The first 7 rows are patterns. Each new row is the sum of 2 different patterns, raised or lowered, with some noise. Before adding, each is slid sideways (what falls off one end comes back at the other), maybe read backwards, and multiplied by a number that may be negative. Names go in the order of the patterns.
In the rows, 100 means zero.
Some rows, each with the names of its patterns after it:
91; 84; 119; 91; 108; 92; 93; 93; 114; 105; 110; 102; 77; 106; 103; 92; 103; 124; 97; 91; 89; 72; 109; 71; 113; 102; 103; 85; 98; 88; 93; 102; 108; 107; 70; 108; 90; 81	Q
100; 85; 105; 104; 122; 95; 114; 88; 109; 92; 125; 98; 107; 109; 116; 104; 117; 102; 99; 100; 94; 101; 83; 100; 99; 132; 101; 108; 111; 100; 118; 77; 101; 132; 127; 124; 88; 121	R
109; 109; 120; 109; 85; 61; 108; 119; 92; 81; 112; 104; 115; 107; 68; 109; 112; 97; 91; 89; 78; 109; 115; 104; 118; 83; 106; 94; 105; 67; 99; 101; 80; 105; 97; 101; 91; 76	S
115; 95; 103; 97; 101; 90; 87; 100; 115; 110; 96; 94; 98; 95; 99; 110; 107; 79; 117; 91; 117; 97; 112; 102; 82; 113; 113; 99; 124; 118; 86; 108; 96; 86; 68; 61; 77; 92	B
84; 110; 102; 103; 93; 116; 108; 111; 117; 124; 127; 99; 76; 92; 92; 105; 95; 107; 102; 82; 98; 105; 122; 98; 121; 96; 111; 91; 100; 83; 94; 94; 74; 120; 94; 92; 98; 102	V
76; 110; 105; 88; 110; 107; 120; 96; 100; 95; 116; 100; 96; 95; 75; 106; 81; 110; 88; 119; 97; 95; 126; 69; 88; 111; 95; 99; 79; 86; 118; 103; 89; 90; 114; 98; 102; 118	W
97; 85; 119; 110; 108; 106; 126; 97; 114; 88; 93; 111; 127; 102; 106; 93; 85; 95; 97; 120; 73; 95; 107; 79; 122; 105; 95; 83; 68; 88; 69; 129; 100; 127; 75; 98; 113; 82	P

New rows. What belongs after each?
71; 104; 110; 102; 103; 121; 118; 119; 117; 80; 116; 128; 108; 97; 88; 93; 104; 123; 107; 128; 98; 122; 107; 116; 95; 100; 112; 97; 115; 105; 118; 97; 90; 116; 121; 114; 111; 90	S V
92; 103; 85; 88; 110; 81; 97; 92; 108; 63; 95; 66; 79; 96; 96; 110; 95; 81; 88; 115; 71; 84; 95; 87; 112; 94; 77; 84; 116; 95; 95; 72; 83; 75; 99; 100; 71; 97	Q S
115; 108; 109; 90; 110; 105; 134; 105; 120; 115; 120; 121; 108; 120; 127; 141; 123; 123; 112; 119; 125; 117; 136; 106; 130; 123; 125; 114; 128; 131; 102; 115; 129; 118; 142; 125; 95; 139	B W
89; 94; 64; 79; 120; 83; 101; 102; 127; 91; 73; 119; 72; 107; 98; 83; 126; 93; 104; 74; 88; 81; 101; 90; 88; 99; 72; 108; 84; 101; 80; 127; 81; 96; 101; 75; 76; 115	R W
103; 110; 120; 122; 116; 113; 113; 129; 98; 122; 104; 112; 122; 103; 104; 112; 120; 91; 99; 124; 119; 128; 109; 93; 139; 106; 111; 124; 112; 109; 101; 115; 92; 105; 118; 99; 121; 103	V W
97; 113; 100; 106; 99; 102; 113; 109; 113; 109; 129; 110; 121; 121; 117; 98; 138; 112; 119; 114; 119; 114; 115; 115; 101; 106; 100; 118; 107; 132; 123; 122; 114; 95; 126; 116; 132; 116	R V
116; 133; 141; 117; 110; 113; 94; 112; 100; 123; 129; 111; 102; 124; 110; 103; 128; 104; 112; 120; 122; 143; 108; 107; 88; 120; 114; 148; 90; 104; 112; 141; 100; 108; 82; 102; 151; 90	R S
83; 51; 88; 67; 94; 80; 67; 84; 74; 67; 93; 90; 80; 64; 89; 62; 60; 77; 85; 101; 102; 73; 103; 81; 82; 85; 84; 83; 96; 70; 87; 73; 74; 114; 69; 82; 97; 97	Q W
109; 112; 111; 114; 120; 131; 114; 114; 109; 106; 111; 106; 133; 135; 131; 114; 118; 109; 121; 110; 106; 119; 97; 116; 118; 106; 108; 111; 116; 117; 113; 123; 111; 109; 125; 120; 121; 117	Q B
90; 95; 82; 94; 98; 91; 106; 112; 80; 87; 93; 97; 106; 103; 99; 99; 98; 78; 96; 72; 108; 101; 88; 108; 80; 116; 67; 86; 69; 78; 102; 96; 106; 67; 95; 84; 70; 104	R P
121; 141; 104; 127; 123; 122; 107; 101; 116; 149; 123; 114; 106; 117; 111; 118; 145; 81; 121; 126; 96; 139; 127; 129; 104; 95; 109; 108; 137; 115; 133; 84; 119; 114; 112; 109; 121; 130	W P
92; 93; 99; 122; 78; 106; 101; 123; 121; 109; 80; 102; 104; 106; 131; 110; 115; 90; 150; 115; 101; 139; 88; 105; 114; 126; 147; 112; 130; 74; 103; 91; 153; 108; 91; 130; 123; 118	S P
82; 82; 112; 116; 125; 117; 118; 99; 88; 61; 80; 75; 97; 90; 93; 75; 61; 89; 98; 106; 87; 108; 74; 92; 92; 73; 78; 69; 82; 51; 105; 94; 68; 72; 87; 52; 81; 98	B V
76; 56; 84; 62; 98; 48; 69; 62; 86; 70; 72; 71; 61; 69; 49; 60; 46; 62; 53; 93; 57; 75; 74; 59; 68; 42; 61; 93; 92; 84; 51; 74; 74; 55; 68; 74; 73; 57	R P
78; 122; 106; 117; 127; 111; 123; 96; 117; 105; 108; 112; 109; 105; 116; 126; 90; 87; 98; 102; 126; 126; 119; 115; 89; 122; 134; 101; 113; 92; 101; 125; 124; 119; 113; 154; 97; 106	S P
114; 105; 76; 126; 105; 115; 81; 91; 81; 83; 108; 111; 128; 90; 102; 97; 78; 120; 109; 104; 82; 101; 117; 105; 131; 106; 95; 101; 118; 87; 120; 112; 118; 118; 125; 82; 102; 91	S P
103; 80; 131; 93; 105; 109; 109; 105; 85; 113; 98; 115; 108; 121; 95; 100; 75; 104; 116; 94; 101; 98; 115; 83; 84; 92; 97; 138; 82; 126; 104; 100; 95; 100; 107; 105; 117; 95	Q R
154; 132; 109; 146; 118; 130; 119; 143; 127; 122; 103; 108; 137; 134; 131; 131; 117; 108; 132; 141; 97; 133; 101; 137; 114; 114; 140; 129; 117; 121; 87; 101; 133; 125; 131; 138; 156; 159	S B
111; 115; 101; 100; 100; 101; 119; 102; 109; 124; 90; 104; 109; 125; 114; 103; 106; 89; 99; 112; 119; 103; 101; 99; 98; 110; 98; 98; 118; 102; 122; 105; 110; 134; 98; 102; 90; 124	B P
126; 130; 153; 163; 147; 133; 122; 136; 117; 99; 125; 113; 117; 128; 119; 113; 123; 105; 139; 94; 137; 115; 105; 126; 124; 127; 127; 138; 112; 123; 124; 132; 122; 124; 128; 118; 130; 105	B V
74; 89; 105; 105; 101; 72; 106; 83; 72; 90; 84; 108; 85; 98; 83; 93; 86; 107; 92; 98; 95; 83; 95; 101; 89; 93; 102; 88; 88; 79; 78; 94; 89; 100; 95; 98; 86; 98	Q R
74; 105; 72; 109; 97; 101; 85; 102; 92; 98; 107; 112; 114; 78; 89; 85; 79; 95; 83; 112; 90; 92; 92; 96; 103; 105; 110; 102; 105; 77; 102; 90; 88; 96; 99; 104; 87; 86	Q V
97; 69; 78; 57; 59; 71; 81; 99; 77; 114; 109; 83; 94; 104; 73; 98; 102; 87; 105; 88; 92; 70; 83; 101; 85; 75; 98; 83; 97; 81; 93; 72; 71; 80; 88; 96; 79; 86	B P
122; 113; 118; 119; 105; 109; 105; 114; 93; 106; 108; 119; 98; 98; 115; 120; 124; 101; 106; 126; 119; 119; 112; 120; 105; 90; 114; 99; 120; 102; 122; 106; 122; 109; 124; 120; 102; 115	R V
100; 104; 88; 92; 99; 91; 96; 82; 90; 79; 87; 85; 98; 90; 102; 110; 102; 128; 71; 102; 117; 85; 93; 96; 101; 100; 110; 110; 85; 88; 78; 94; 70; 78; 109; 108; 107; 106	V P
139; 118; 96; 125; 112; 118; 119; 101; 143; 122; 136; 114; 118; 106; 106; 119; 103; 108; 115; 116; 111; 128; 109; 125; 106; 108; 105; 112; 117; 123; 108; 115; 101; 112; 132; 103; 126; 123	R B
100; 70; 111; 87; 121; 116; 103; 107; 61; 88; 88; 103; 90; 102; 101; 85; 98; 73; 92; 93; 95; 74; 98; 71; 109; 102; 103; 86; 84; 110; 89; 93; 92; 98; 92; 106; 105; 85	Q P
95; 85; 97; 85; 79; 82; 90; 101; 96; 97; 94; 92; 87; 71; 83; 90; 81; 89; 99; 76; 103; 73; 101; 74; 97; 79; 89; 78; 97; 84; 73; 110; 69; 66; 69; 84; 95; 78	Q R
89; 114; 107; 102; 116; 85; 128; 140; 102; 105; 88; 98; 110; 100; 119; 97; 138; 102; 103; 88; 92; 98; 98; 103; 87; 108; 95; 121; 101; 97; 116; 102; 92; 110; 82; 117; 106; 111	R W
86; 100; 91; 100; 94; 94; 96; 99; 109; 84; 77; 91; 93; 95; 82; 90; 95; 83; 91; 88; 107; 88; 98; 93; 96; 78; 113; 92; 98; 104; 96; 96; 93; 93; 79; 90; 82; 89	R V
98; 126; 80; 113; 110; 128; 107; 109; 97; 102; 120; 89; 134; 86; 113; 96; 89; 90; 111; 145; 97; 83; 110; 110; 99; 98; 87; 135; 112; 101; 119; 90; 122; 86; 130; 74; 98; 89	Q W
92; 124; 101; 119; 129; 130; 112; 91; 112; 114; 121; 124; 111; 126; 92; 114; 108; 107; 97; 116; 111; 116; 125; 99; 126; 121; 113; 103; 123; 95; 118; 107; 120; 114; 116; 115; 111; 100	R S
104; 84; 63; 54; 70; 82; 112; 111; 77; 105; 127; 92; 127; 110; 86; 104; 118; 83; 110; 78; 120; 75; 86; 125; 97; 109; 73; 84; 69; 93; 105; 99; 99; 73; 104; 89; 78; 107	B P
56; 69; 76; 125; 58; 79; 59; 71; 95; 31; 96; 94; 105; 82; 81; 84; 75; 89; 74; 96; 46; 89; 52; 79; 59; 90; 104; 101; 66; 96; 75; 61; 85; 109; 93; 86; 90; 62	Q R
89; 76; 102; 101; 113; 109; 92; 77; 96; 118; 94; 88; 112; 94; 106; 105; 90; 116; 109; 107; 85; 92; 77; 113; 108; 97; 116; 89; 108; 90; 98; 78; 96; 90; 88; 98; 102; 102	S P
106; 87; 104; 80; 88; 102; 75; 89; 98; 96; 108; 86; 94; 85; 87; 90; 92; 109; 78; 102; 83; 92; 91; 106; 97; 91; 95; 95; 98; 97; 89; 87; 79; 88; 78; 84; 83; 99	R W
124; 166; 161; 153; 139; 94; 123; 116; 125; 135; 141; 112; 131; 125; 121; 138; 116; 120; 145; 134; 93; 110; 148; 129; 139; 120; 110; 111; 124; 140; 118; 100; 127; 104; 84; 142; 113; 134	S B
88; 83; 91; 78; 84; 87; 72; 75; 85; 92; 75; 97; 71; 82; 74; 97; 103; 86; 90; 80; 88; 76; 93; 104; 94; 103; 70; 81; 70; 102; 82; 93; 86; 81; 82; 73; 88; 67	Q P
111; 105; 101; 100; 112; 101; 108; 104; 95; 100; 105; 102; 99; 127; 103; 93; 91; 74; 106; 72; 122; 105; 115; 85; 100; 101; 94; 102; 101; 115; 86; 114; 98; 98; 97; 97; 113; 96	Q P
91; 144; 102; 147; 121; 153; 132; 136; 139; 97; 125; 126; 140; 122; 148; 80; 129; 143; 135; 162; 116; 120; 151; 144; 76; 118; 149; 155; 154; 135; 104; 115; 138; 122; 152; 99; 126; 117	Q S
76; 71; 67; 75; 83; 63; 85; 69; 81; 58; 77; 77; 68; 72; 77; 68; 60; 74; 78; 91; 88; 77; 81; 95; 68; 74; 70; 67; 67; 60; 78; 70; 71; 82; 56; 65; 67; 64	Q V
109; 84; 80; 52; 85; 83; 56; 110; 77; 125; 45; 48; 14; 36; 66; 83; 110; 48; 106; 101; 55; 113; 94; 61; 72; 87; 83; 102; 100; 113; 56; 78; 108; 81; 99; 86; 84; 89	B P
153; 128; 128; 132; 142; 101; 110; 133; 130; 125; 143; 122; 116; 130; 119; 135; 115; 142; 127; 110; 132; 129; 133; 126; 137; 127; 128; 133; 127; 133; 124; 129; 134; 136; 108; 138; 149; 152	S B
102; 122; 116; 112; 105; 105; 102; 89; 104; 92; 107; 92; 97; 82; 90; 98; 126; 102; 107; 100; 112; 98; 109; 110; 99; 97; 86; 105; 80; 105; 94; 122; 102; 114; 110; 104; 125; 80	R V
98; 111; 94; 120; 104; 102; 86; 111; 105; 84; 83; 77; 88; 80; 106; 114; 128; 128; 108; 117; 120; 87; 106; 110; 107; 97; 101; 112; 86; 103; 122; 83; 95; 97; 86; 99; 99; 118	B V
83; 82; 74; 99; 75; 127; 100; 104; 101; 88; 110; 66; 98; 123; 128; 98; 91; 94; 87; 75; 98; 111; 117; 85; 111; 86; 88; 90; 124; 95; 111; 100; 103; 95; 118; 93; 107; 82	Q R
100; 116; 96; 94; 84; 104; 95; 84; 122; 114; 89; 93; 107; 123; 122; 89; 90; 91; 112; 98; 98; 90; 92; 122; 99; 100; 91; 99; 98; 81; 99; 95; 93; 90; 107; 108; 114; 113	S W
124; 107; 124; 116; 72; 128; 106; 105; 121; 93; 108; 105; 121; 86; 84; 98; 104; 114; 93; 85; 129; 107; 107; 126; 92; 123; 81; 113; 75; 106; 98; 114; 121; 100; 97; 99; 131; 105	R W
101; 102; 112; 123; 112; 108; 89; 87; 109; 77; 104; 94; 99; 88; 110; 95; 102; 107; 109; 107; 74; 111; 102; 97; 95; 91; 120; 97; 110; 105; 103; 93; 123; 106; 119; 105; 92; 113	Q B
125; 90; 120; 108; 98; 112; 117; 98; 139; 121; 86; 106; 82; 92; 58; 72; 72; 110; 117; 94; 126; 75; 93; 102; 85; 103; 102; 99; 114; 100; 93; 89; 110; 111; 110; 96; 98; 100	B W
127; 88; 76; 72; 119; 97; 93; 93; 102; 106; 54; 94; 87; 104; 61; 118; 91; 123; 111; 68; 70; 90; 92; 113; 116; 73; 105; 99; 119; 114; 75; 104; 100; 101; 64; 97; 127; 125	S P
112; 91; 105; 108; 84; 87; 93; 102; 93; 91; 88; 79; 79; 99; 108; 98; 103; 87; 94; 98; 84; 87; 101; 101; 92; 88; 92; 99; 77; 102; 71; 105; 96; 100; 102; 92; 93; 83	V P
125; 104; 133; 87; 110; 113; 96; 70; 109; 108; 84; 100; 98; 117; 102; 76; 109; 123; 124; 115; 102; 56; 120; 124; 93; 93; 123; 121; 118; 112; 73; 124; 118; 101; 96; 79; 89; 104	S W
72; 79; 60; 70; 83; 61; 82; 59; 72; 62; 65; 88; 60; 62; 77; 54; 66; 88; 68; 65; 84; 101; 106; 96; 76; 72; 79; 59; 66; 65; 87; 79; 74; 69; 65; 76; 71; 80	R B
118; 114; 142; 113; 129; 119; 132; 94; 106; 107; 114; 137; 127; 124; 112; 105; 123; 133; 118; 93; 114; 101; 131; 133; 94; 102; 148; 111; 96; 107; 106; 114; 142; 142; 140; 132; 119; 121	S B
131; 110; 146; 125; 127; 138; 121; 124; 142; 145; 154; 148; 140; 118; 134; 112; 144; 140; 118; 141; 131; 143; 112; 119; 120; 120; 103; 117; 120; 150; 141; 127; 113; 132; 125; 137; 148; 134	V P
122; 111; 125; 110; 117; 133; 125; 117; 131; 140; 138; 124; 125; 102; 117; 139; 146; 129; 107; 137; 126; 120; 128; 112; 120; 143; 114; 115; 129; 134; 130; 133; 114; 113; 117; 113; 129; 127	S B
